There are 4 hidden switches. A switch that is on adds its own fixed numbers to the row, and there is some noise. The rows also spread widely along 6 directions, which tell nothing about the answers.
Some rows, each with its switches (1 for on, 0 for off) after it:
[  6 -29  -7 -17 -40  17 -12  24   4  63  11 -18 -39  36 -31  17  15 -55
 -27  19 -24  20  24 -36 -19 -12  46 -46  23  17  -4 -12] -> 1 1 1 0
[-10 -30  -8  -6 -36  44 -28   7 -12  34   7   7 -14   9 -42   7   4 -58
   4  -7  -5  24  -7  15  15 -21  17 -26 -27  -9 -10 -25] -> 0 0 1 0
[-17  -3 -16  13 -31  13 -11  -9  -3   8  15   9   1  16 -40  -7   9 -37
   6  17   6  16   2  -3 -22  -4  -1 -21   2  -5 -19 -27] -> 1 0 1 0
[ -1 -15 -18  31 -36   5 -16   2  -9  15  21  15   5  20 -44 -15  12 -30
 -10   9  -1  18   4 -26 -17 -19  10   8   2   4 -18 -17] -> 0 0 1 0
[-30 -12   6  -4 -37  35 -30   7 -20  -6  28   9  12  18 -54   9  -8 -41
   3   2 -36  35   1 -50 -50 -11  31   7 -23  11 -46 -39] -> 1 0 0 0
[  7  -3 -24  29 -47 -12  -9  -6 -11  13  24   7  -1  16 -41 -29  -9 -38
  -5  12  12  13   3  -3 -27 -11   4  -7   0   2 -30 -14] -> 1 0 1 0
[  0 -38 -31   7 -25  32 -30 -11 -13  32  -1  -7 -11  29 -45  13  40 -31
 -22  18  -7  10  14   8   8  -4  -1 -19  31   7  20  -6] -> 0 1 0 0
[-16 -37  -9  -3 -34  40 -16   1  -4  34   8  -3  -9  25 -41   1  16 -45
 -12   5 -19  26  11 -13  -6  -9  15  -7 -12   6   5 -15] -> 0 0 0 0
[-47  -8  24  -6 -30  33 -11  10 -12   8  21   0  -5  -9 -51   8 -28 -57
  15  -9 -26  22  -8 -19  -7 -10  25  -9 -48 -15 -37 -50] -> 0 0 0 0
[-19  -4  17  12 -41  -9   3  18  -1  39  26  -2 -20  11 -39  -3 -21 -35
  -9   2 -16  16  -7 -56 -14 -14  37 -17  -9  -7 -36 -36] -> 0 0 1 0
[ 12 -39  -4 -33 -45  63 -60  -2 -29  33   9   5 -17   5 -63  38  12 -63
  -5  -8 -29  20 -10  28   4 -27  34 -62  -9   3 -39 -48] -> 1 1 1 0
[ 14 -22 -26  -2 -35  15 -51 -30 -17   9   1  17 -10  -6 -63   7   7 -31
   6   9  -5 -12 -16  49  43  -7   3 -47   4   3 -19 -26] -> 0 1 0 1
[  6 -39 -23   7 -28  34 -36 -12 -11  42  -2   2  -8  27 -46   4  40 -38
 -16  10   4  18  11   5   5 -14   8 -26  18   9   8 -13] -> 0 0 1 0
[ -1 -13   9 -20 -24  43 -15 -28  -2  36   1  -7 -29  18 -55  37   7 -50
   3  12 -13 -11 -12  19  21  -2  26 -86   3  -8  -5 -32] -> 1 0 0 0
[-44 -11  22 -26 -29  43 -12  17  -4  18  15  -7  -6  18 -49  23 -20 -59
   6   2 -32  25   8 -31 -26  -5  32 -24 -24   1 -30 -45] -> 1 0 0 0

New rows, each followed by its switches (1 for on, 0 for off):
[ -7 -42 -31   6 -37  40 -20   2   3  42  -1   2  -8  18 -35 -11  16 -53
 -12   5  10  25  14  25  10 -19   2 -14  -8   2  16  -3] -> 0 0 1 0
[ 14 -29 -11  -9 -38  11 -20  14 -13  45  22 -20 -19  46 -37  22  22 -31
 -39  22 -37  28  30 -64 -42  -3  39 -12  37  28 -10 -10] -> 1 1 0 0
[ 15 -37  -7 -31 -37  57 -58 -15 -33  30   6  -3 -15  23 -61  45  26 -40
 -20   7 -41  17  -2 -11 -14 -21  40 -42  16  15 -27 -33] -> 1 1 0 0
[ 13 -16 -30  24 -38  -8 -32  -6 -16   9  17  13  -2  14 -46  -2  23 -13
 -12  17  -5   8  -5 -21 -11 -18   7  -4  37   7 -26 -22] -> 0 1 1 0
[ 13 -17  14  -8 -34  15 -39 -10 -18  28  21   9 -27  -3 -55  34  10 -30
  -3   2 -29 -10 -29 -15  23 -26  36 -69  22  -8 -43 -51] -> 0 1 1 0
[ -5 -28 -11 -12 -38  50 -24   4  -7  46   9  -1 -18  20 -41  14   5 -60
  -9   6  -9  29   8   9  -6 -16  25 -47 -15   5 -13 -22] -> 1 0 1 0
[-16  -1 -24  25 -34 -17  -3  -5  17   5   8   4  -3  -3 -42 -31 -19 -30
  -1  16   4   2   7  16   9   2  -6  -7 -18   0 -11  -1] -> 0 0 0 1
[ 34 -15 -15   3 -54  -4 -35 -21 -23  25  21   4 -28  -3 -56   9 -12 -45
  -6   0  -7 -10 -22  15   8 -25  28 -67   2 -11 -49 -32] -> 1 1 1 0
[-33 -17   4   4 -19  47 -35  -7 -11   3  14  11  16  21 -55  12  28 -25
  -3  14 -24  22   2 -22 -20  -3  12   1  12   5 -18 -40] -> 0 0 0 0
[-34  11   6  16  -7   6  -5 -16   2  -5   7   6  -2  21 -47  10  18  -9
   7  28  -8 -12 -14 -20   2  12  -5 -27  39 -17   1 -37] -> 0 0 0 0
[-12  -7  27 -13 -32  12  -1 -20  -7  33  17 -10 -27   4 -59  22 -26 -56
   4  10 -25 -16 -25  -4  16  -8  37 -74 -12 -20 -31 -44] -> 1 0 0 0
[ -4 -33 -19   4 -24  45 -49  -8 -19  21  -3  16   3  29 -51  10  55 -15
 -11  16 -11  28   8 -17 -16 -17  11  -5  32  18  -6 -32] -> 0 0 1 0
[-24 -27 -23 -12 -16  41 -37 -18   5  14 -15   5  -2  24 -46  13  40 -22
  -5  23 -14   9  11  25  22   7   0 -30  23  21  15 -21] -> 0 0 0 1
[ -6 -45 -56  -9 -42  24 -23  27  16  53  -9  -5 -24  25 -22 -14  23 -60
 -29  13  12  36  38  35  12  -6   9 -17  -5  27  26  18] -> 0 1 1 1
[  1 -11  13  -8 -42  18 -23 -20 -22  17  27  -3 -11   8 -61  24 -18 -44
   3  -2 -32   5 -17 -27 -13 -15  42 -40 -14  -6 -52 -42] -> 1 0 0 0
[-18 -29  16 -14 -35  47 -30  -1 -17  29  15   5 -13   6 -55  17  -8 -50
   2  -7 -31  21 -13 -18   8 -18  35 -24 -29  -2 -29 -45] -> 0 0 0 0
[-21  13  23   0 -39 -12   7  11   3  24  31  -7 -27  12 -38   6 -34 -49
   2   8 -24   2 -12 -48 -12 -11  37 -52 -13 -15 -48 -37] -> 1 0 1 0
[-18 -10  -4  15 -34  17  -7 -12  -3  12  11  11  -2   0 -52 -10 -17 -50
  11   2   2   6  -9  14  11  -9   4 -15 -29 -21 -22 -22] -> 0 0 0 0
[ 41 -32 -19  -7 -58   4 -31 -27 -10  50   1  -7 -45  -7 -53   6  -9 -50
 -11   1  -9 -18  -8  41  52 -18  30 -72 -13   5 -14  -9] -> 0 1 0 1
[-11  -7   0  -3 -34   5 -10  -4  -6  28  24   2 -18  16 -38  12  -3 -39
   4  12  -9   6  -7 -21  -8 -10  25 -48   3  -5 -31 -36] -> 1 0 1 0
[-14  -8  16  -2 -23  33 -32 -24 -23   1  12  13  -2   1 -61  25   5 -23
   9   9 -23   0 -27 -13   2 -11  17 -30   4 -10 -34 -52] -> 0 0 0 0
[-13   4 -13  39 -36 -27  11  -5   8  15  17   7  -9   2 -36 -32 -16 -36
   0  13  13  -1  -6  -9  -2  -7  -5  -8  -4 -11 -17 -14] -> 0 0 1 0
